There are 9 hidden switches. A switch that is on adds its own fixed numbers to the row, and there is some noise. The rows also spread widely along 11 directions, which tell nothing about the answers.
Some rows, each with its switches (1 for on, 0 for off) after it:
14 22 -8 -14 1 3 -7 0 22 -10 8 -17 -8 -10 -15 -3 19 -5 -6 -2 10 -8 -14 -2 35
1 1 0 1 0 0 0 1 0
16 -16 -3 3 -6 12 11 3 -2 27 9 3 -2 -10 3 -1 5 12 -6 -5 -1 9 3 -8 3
1 0 0 0 1 0 0 0 0
11 6 9 27 -6 -1 17 13 16 5 -6 26 -4 -7 4 -11 -9 -5 5 1 31 7 28 -10 6
0 1 1 0 1 0 0 1 1
5 -17 12 -8 -4 14 16 23 -1 7 -13 -10 -7 9 -8 2 6 7 -6 -2 20 9 -3 0 12
0 1 1 1 1 1 0 1 1
4 -8 12 -9 -10 -2 11 22 17 -3 -20 16 -21 -11 -20 -4 -2 -4 -1 8 5 0 -6 -9 15
1 0 1 0 0 0 0 0 0
10 -7 -4 9 0 2 12 6 16 -7 0 -15 -10 7 -4 7 6 2 3 8 23 -4 -6 -1 10
1 1 1 0 1 0 0 0 1
9 2 5 -1 -12 -14 -13 -6 -7 -13 -6 -20 -10 10 2 12 13 9 -6 6 5 4 -1 6 10
1 1 0 1 0 0 0 1 0
-15 -10 -12 9 -10 -3 15 10 -6 -17 -24 5 2 17 8 -4 4 11 -5 22 14 6 17 2 2
0 1 0 1 0 0 1 1 0
15 0 -33 17 -11 -11 14 -3 13 -11 -5 -2 -22 0 18 0 12 -8 2 16 7 -8 -2 -1 5
1 1 1 1 0 0 0 0 0
-15 -18 11 -6 2 4 21 13 4 -14 -3 21 14 9 -9 3 -7 28 6 5 17 3 13 -11 7
1 0 0 1 0 0 0 1 0
32 1 1 10 -6 -2 -10 -9 -13 4 2 5 -13 -7 12 9 7 14 3 4 -5 9 0 11 4
1 0 0 0 0 1 1 0 1
21 4 -2 5 8 -11 -5 -6 28 -12 -3 -18 -10 -11 -18 -7 8 6 -9 9 5 -10 1 -15 8
1 1 1 0 0 0 1 1 1
17 -8 5 10 -7 -18 6 16 7 -6 -30 29 -21 -4 -14 -3 -3 8 -3 26 -2 -2 13 -2 8
1 1 0 1 0 1 0 0 1
16 19 -2 -4 -16 -14 -17 3 -10 10 -15 -10 -18 -12 -9 -4 15 -8 -19 4 -9 8 6 0 25
0 1 0 1 0 0 0 1 0
6 -17 11 19 -4 -14 15 4 32 -3 -6 3 -5 3 -13 -9 -10 8 -10 11 10 -4 20 -15 -6
0 0 0 1 1 0 0 0 0
14 7 1 17 -11 -2 -9 8 4 4 -18 -12 -11 1 -1 -9 12 -4 -12 10 12 6 7 2 9
1 1 1 0 0 0 0 0 1
8 8 -12 7 -18 1 14 16 16 35 -8 -4 -5 -20 -22 -25 22 -23 -26 -21 7 2 4 -30 21
1 0 1 1 0 0 0 0 1
9 -1 -5 12 2 -7 5 4 5 -13 -13 5 -1 3 -4 -9 5 16 -3 16 3 -4 13 -3 5
1 0 1 1 0 1 0 1 1
12 3 1 3 0 -1 -6 3 3 -17 -11 -2 -9 -1 2 -5 2 12 0 20 5 0 4 5 10
1 1 1 0 1 0 0 0 0
31 0 -3 16 9 -5 -3 -5 15 -17 2 2 -18 -4 11 6 -3 13 10 21 13 -6 4 4 2
1 1 1 1 1 0 1 1 1
7 3 -22 17 -7 7 29 17 34 17 -9 -6 -8 -11 -14 -24 11 -22 -14 3 22 -6 8 -21 16
0 1 1 0 1 0 0 0 1
11 10 -12 -4 3 -4 -3 5 14 -20 -15 -12 -12 0 -13 -1 14 2 -4 21 6 -11 -8 1 20
1 1 0 1 0 0 1 1 1
20 5 -11 10 -2 -17 2 -10 13 -2 5 6 -8 -12 -5 -6 9 6 -9 6 -1 -7 13 -13 10
1 1 0 1 0 1 0 1 0
8 -2 3 -6 -3 -3 5 10 5 -9 -9 5 -13 0 -8 5 2 9 -2 9 2 2 0 1 17
0 1 0 1 0 0 0 0 0

New rows. What belongs after each?
12 -15 12 11 -9 -15 -1 5 5 -3 -15 5 -14 3 2 1 -3 12 -6 11 8 6 15 -7 -5
1 1 1 1 0 0 0 1 0
22 -6 -1 5 0 13 2 6 11 7 -5 -8 -10 -4 0 -2 7 6 -1 9 15 3 -1 0 6
1 1 0 0 1 0 1 1 1
31 4 5 8 0 -12 -7 1 7 -1 -9 10 -16 -9 -9 -1 5 13 -5 12 -5 -2 6 -1 11
1 1 0 1 0 1 0 0 1
12 12 -10 7 13 -3 0 0 23 -15 -2 -9 6 -6 -15 -18 11 16 -12 10 2 -13 8 -17 14
1 1 1 1 0 0 0 0 1
6 -2 7 2 -3 -14 -11 -8 -21 -27 -6 -7 -3 19 6 20 7 23 6 12 6 7 1 18 5
1 0 0 1 0 1 1 1 1
19 -2 -14 22 1 1 -1 1 12 -8 -19 1 -7 -1 5 -15 8 15 -9 28 -8 -5 10 1 -4
1 0 0 1 0 0 1 0 1
15 3 7 23 -5 1 9 13 22 -1 -14 24 -14 -11 1 -9 -11 -5 6 15 22 5 18 2 5
0 0 1 0 0 0 1 1 1
17 9 -5 11 -1 4 -14 -8 9 4 3 -26 -3 0 -3 1 13 4 -10 10 11 3 0 9 10
1 0 0 0 0 0 1 1 1
8 25 -33 16 3 -10 -1 -8 10 -26 -12 -4 -8 -4 8 -11 11 3 -3 38 -3 -13 14 8 15
0 1 0 0 0 0 0 1 0
13 -8 -3 11 -11 -4 6 4 10 0 -4 0 -14 1 10 3 3 2 -1 5 16 4 5 -3 3
1 1 1 1 0 0 0 1 0
32 -4 -11 19 -10 1 1 -12 13 10 16 -17 -19 2 22 10 12 -3 1 -2 15 3 -6 6 1
1 1 0 1 1 0 0 0 0
8 -6 -9 6 -11 -6 16 10 13 9 -16 7 -16 -8 -7 -5 2 -4 -9 14 5 1 12 -9 9
0 1 0 0 0 0 0 1 0
15 19 21 5 -6 -10 -10 12 26 -16 -16 -2 -14 -6 -25 -12 8 -12 -6 -2 21 -3 0 -4 23
1 1 1 0 0 1 0 0 1
10 -21 1 10 -8 -22 16 7 13 4 -9 4 -22 -2 -14 1 -6 1 -9 15 1 -1 9 -8 0
0 0 1 1 1 1 0 0 0
13 23 -12 8 -19 6 -12 7 -9 4 -25 -9 -12 -6 11 -16 20 -10 -14 12 0 10 9 11 18
0 1 0 0 0 0 0 1 0
8 11 -11 5 5 2 3 2 9 -13 -7 -5 2 -1 -7 -4 10 11 0 18 8 -6 6 -1 17
1 1 0 0 0 0 0 1 1
14 3 -7 18 -7 -3 17 7 17 -2 -3 5 -11 -2 5 -1 2 -6 3 1 21 1 7 -6 7
0 1 1 0 0 0 0 0 1
2 0 -2 -4 -10 3 4 12 -9 -8 -18 -9 -6 5 -4 -2 14 6 -3 3 3 4 -6 0 12
1 0 1 0 0 0 0 0 1
15 1 10 -11 -2 7 4 14 8 -2 4 28 -14 -17 -2 4 -3 5 9 -6 15 7 -7 -5 22
1 1 1 1 0 0 1 0 0
7 -13 3 8 -13 -12 3 13 -8 6 -27 3 -17 6 -7 10 1 6 -4 22 7 8 10 4 5
1 1 0 0 0 0 0 1 1
28 -3 2 17 -3 -7 2 6 16 -3 -10 1 -19 -3 -1 -6 5 2 -3 12 10 -4 4 -3 4
1 1 1 1 1 1 0 0 1
9 -23 11 14 -3 -15 23 18 15 16 -12 33 -12 -11 -23 -1 -14 7 -3 9 14 3 22 -21 3
1 1 1 0 0 1 0 0 1
19 3 21 1 -4 8 -8 15 3 3 -10 2 -3 -4 -6 -7 6 10 -6 -9 11 10 3 -7 13
1 1 1 1 0 0 0 0 1
20 6 6 4 2 17 -20 2 -1 -3 -5 -4 -2 -7 14 -13 9 19 -7 7 5 10 7 5 5
1 1 1 1 0 0 1 1 0
-4 5 1 -7 3 -22 12 9 15 0 0 12 -5 -11 -44 10 1 -1 -2 6 11 -8 5 -18 33
1 1 0 0 0 0 0 0 1
-2 10 -2 15 -19 -5 4 15 -6 19 -14 24 -1 -14 -4 -16 5 -8 -10 2 13 12 23 -12 18
1 1 1 0 0 0 0 0 0
21 6 -13 25 3 -5 -1 -3 6 -3 -4 5 -3 -7 10 -14 5 11 -5 15 6 -3 18 -8 1
1 1 1 1 1 0 1 0 1
6 -6 10 1 -2 -9 -2 1 13 -4 -5 -22 -8 2 -14 -1 3 7 -14 3 8 2 9 -9 6
0 1 1 0 0 0 0 1 0
15 27 -11 3 3 -9 -2 -10 -12 -4 13 14 9 -21 -3 -11 15 12 -1 -13 -7 -2 10 -13 24
1 0 1 0 0 1 0 0 1
4 -20 -23 7 1 -6 27 7 -15 11 -6 11 1 1 -1 5 3 27 -7 15 -11 2 19 -16 3
0 1 0 1 0 0 0 0 1
4 -1 -20 12 -9 -14 25 2 -10 2 2 15 0 2 7 8 8 6 2 -4 7 3 15 -13 11
0 1 0 1 0 0 0 0 1
12 20 10 11 -19 -6 1 11 7 -7 -19 14 -8 -8 3 -19 12 -18 -5 -18 26 4 9 -16 15
1 1 1 1 1 0 1 1 1
6 26 -12 27 -15 -18 9 4 -3 -3 -2 32 -8 -6 10 -4 4 -19 6 -2 27 7 20 1 20
0 1 1 1 0 1 1 0 1
9 4 -2 -3 3 -16 11 7 37 -14 -11 -17 -15 -1 -36 -5 9 -7 -14 10 10 -16 -2 -13 21
0 1 0 1 0 1 0 1 1
10 5 -21 5 -3 0 -1 2 8 -8 -10 -13 -10 -3 2 -11 16 5 -11 19 -3 -5 0 -2 12
1 1 1 1 0 0 0 0 0
16 -9 12 -8 6 -3 4 4 30 -24 -9 -6 -15 1 -16 -1 0 15 -3 14 -1 -10 -5 0 6
0 0 0 1 0 1 0 1 0
21 18 13 -4 -7 -8 -9 8 23 -21 -11 -14 -19 -3 -14 -4 16 -10 -5 -11 13 -8 -16 -8 23
1 1 1 1 0 0 0 0 1
11 -4 -8 15 3 -5 5 -2 15 12 10 5 0 -12 -4 -9 -1 12 -8 10 6 0 18 -12 6
1 0 1 1 0 0 0 1 0
11 -8 -8 8 1 -7 7 7 5 -5 -19 3 -10 1 -9 1 3 16 -4 28 -3 -4 8 -2 7
1 1 0 0 0 0 0 0 1
11 2 -16 7 -15 -2 -6 0 -7 24 -5 -39 -9 1 -5 -3 25 -7 -23 -2 3 6 -3 -1 13
1 0 1 1 0 0 0 1 1
18 -6 9 3 -20 3 -8 8 2 34 -9 -18 -17 -8 -15 4 12 -13 -17 -8 8 15 -7 2 12
1 0 0 0 0 0 1 0 1
3 -2 -7 3 -3 -7 18 13 11 -17 -21 -1 -14 7 -8 3 2 0 3 23 13 -6 5 1 13
0 1 0 0 1 0 0 1 1
13 2 5 -10 2 0 13 11 31 -6 5 3 -10 -7 -27 6 7 0 3 -8 18 -9 -12 -16 27
1 1 0 1 0 0 0 0 1
6 -22 -8 -5 5 12 32 14 7 -9 -6 18 1 4 -2 2 4 23 7 3 11 -3 1 -13 5
1 1 0 1 0 1 0 1 1
22 10 -14 14 -9 4 -6 -3 -9 -4 -12 -15 -7 4 17 -3 19 4 -4 10 2 3 0 9 8
1 1 0 0 1 0 0 0 1
12 3 -2 2 -10 -4 -1 0 -13 -10 -7 -6 -6 11 7 9 14 9 3 1 6 5 -4 12 11
1 0 0 1 0 1 0 1 1
20 -9 20 -4 -4 -4 2 3 5 -19 -12 1 -15 -2 5 1 -1 17 0 -7 1 5 4 -9 -3
0 1 1 0 0 0 0 1 0
18 -13 -18 18 5 -6 20 -3 -26 -19 -10 28 1 8 31 3 -1 41 10 23 -12 0 24 0 -10
0 1 0 1 1 1 0 0 1
26 4 -4 5 -13 -17 -9 -4 -7 12 -9 -14 -12 -7 -8 -3 20 4 -21 -9 -13 2 3 -18 10
1 1 0 1 0 0 0 0 1
26 22 -18 22 -23 -1 -11 2 -12 3 -17 -14 -20 3 25 -11 27 -17 -8 5 10 6 -2 15 12
1 1 1 1 1 1 0 0 1
12 3 -1 0 15 4 10 2 29 -17 2 -12 1 -3 -17 -4 3 15 -3 9 10 -11 5 -10 13
0 1 0 0 0 0 0 1 1
8 5 -27 9 -10 0 3 -9 6 16 7 -29 6 -3 0 -14 29 -1 -26 -9 0 -1 4 -18 11
1 1 0 1 0 0 0 0 0
-1 -22 -6 -10 9 -14 3 -6 -12 12 6 -13 5 -5 -25 6 4 30 -18 9 -13 2 14 -18 8
1 1 1 0 0 1 0 1 0
5 7 10 -5 19 -3 -8 -1 12 -24 5 -16 8 7 -22 2 1 31 -5 14 -2 -7 4 1 18
0 0 0 1 0 0 0 0 1
9 5 -10 9 3 -1 1 8 16 4 -10 10 -9 -13 -10 -14 2 2 -6 27 9 -2 14 0 16
1 1 1 0 0 1 0 1 0
14 -9 3 9 4 -12 17 12 7 -15 -16 30 -8 -6 -8 -8 -6 19 3 15 3 -6 16 -16 5
1 1 1 1 1 1 0 0 1
29 0 -13 14 -6 -6 -16 -19 17 -9 -4 -54 -22 10 12 3 19 3 -17 17 -4 -3 -5 12 -5
0 1 0 0 0 0 0 1 0
22 7 -12 7 -1 6 -9 1 7 4 3 -20 -16 -2 2 6 13 0 -3 12 13 1 -10 11 17
1 1 1 1 0 0 1 0 1
20 -8 -4 5 -11 0 14 14 10 5 -23 -7 -21 -2 -3 -7 11 -3 -11 5 2 0 2 -11 5
0 1 0 1 1 0 0 1 1
5 5 1 5 -12 -24 0 -8 6 -6 5 -10 -16 3 -9 19 1 -6 2 8 13 3 2 8 16
0 0 0 0 0 0 0 1 0
8 -18 -18 15 -4 -11 20 -4 6 19 8 2 -5 -8 -4 -3 4 4 -10 5 7 0 14 -18 2
1 1 1 0 1 1 0 0 0
14 1 2 -7 -7 -9 -3 -2 20 -2 6 -25 -13 -1 -17 7 15 -4 -11 -7 12 -4 -10 -8 19
1 1 0 1 0 0 0 1 0
10 -13 9 12 2 -22 2 -10 24 -2 14 -11 -4 3 -16 7 -1 10 -10 -3 18 -3 13 -16 2
1 1 1 1 0 1 0 1 0
4 -11 8 -15 12 4 11 11 9 -29 -20 -8 -3 8 -18 4 1 30 1 19 -1 -7 -2 -5 9
0 1 0 0 0 0 0 1 1
12 9 5 6 -7 -5 0 3 -5 -3 -4 4 -10 1 -1 11 1 5 5 5 7 7 3 10 16
0 0 0 0 0 0 0 0 1
20 11 -6 3 -16 0 -2 2 -6 18 -2 13 -17 -19 6 -2 12 -15 -3 -6 7 10 0 -1 19
1 1 0 0 1 0 1 0 0
5 -2 -6 -1 -10 -22 11 4 9 -12 -10 12 -19 -1 -15 5 6 -3 -2 10 5 -6 -2 -5 17
1 1 0 1 0 1 0 0 0
22 22 -18 12 0 5 2 0 21 -29 -19 3 -15 -8 15 -20 9 -1 2 30 1 -13 7 7 12
0 1 0 0 1 0 0 1 0
19 -1 -9 12 -14 2 -1 7 -5 17 -6 -5 -19 3 6 13 8 -3 1 16 8 9 -5 19 13
1 0 0 1 0 0 0 0 1
23 2 -9 22 14 -19 -18 -24 15 -7 9 -27 -2 -6 -7 -4 5 20 -13 22 -6 -8 15 -6 -5
1 0 1 0 0 0 1 1 1
1 4 -4 -8 11 -3 10 0 10 -10 18 9 -3 -7 -15 15 -6 9 10 12 18 -3 0 1 27
0 1 0 0 1 0 1 0 0
13 -12 11 -15 3 3 5 6 20 -14 -6 -14 -12 0 -14 3 3 17 -6 5 -4 -4 -10 -5 8
0 0 0 1 0 0 0 1 0
-3 15 30 -4 -10 16 -2 32 8 -10 -25 8 0 9 -14 -8 5 -3 -2 -5 31 11 1 6 29
0 1 0 1 0 0 0 0 1
14 11 -16 6 -10 -5 2 -1 11 -1 -12 -6 -8 -12 -4 -18 18 -6 -15 4 -3 -6 4 -14 13
1 1 0 0 1 0 0 0 0
12 11 11 5 -9 2 -5 19 10 2 -17 5 -14 -4 -9 -6 5 -7 -2 6 22 5 3 1 22
1 1 1 1 0 0 0 1 1
6 2 -15 7 2 -30 -9 -7 2 -18 -13 -11 -16 -2 -13 3 4 11 -9 37 -13 -9 9 1 10
1 1 1 0 0 0 0 0 0
7 7 -11 0 -12 -9 11 3 17 -11 -12 -5 -13 -4 -8 -7 11 -9 -8 2 6 -4 3 -10 15
0 1 0 0 0 0 0 1 0
29 6 -3 10 -8 4 -6 1 12 8 -7 -12 -17 -6 1 -1 14 -2 -5 5 9 2 -2 2 10
1 1 0 0 0 0 0 1 1
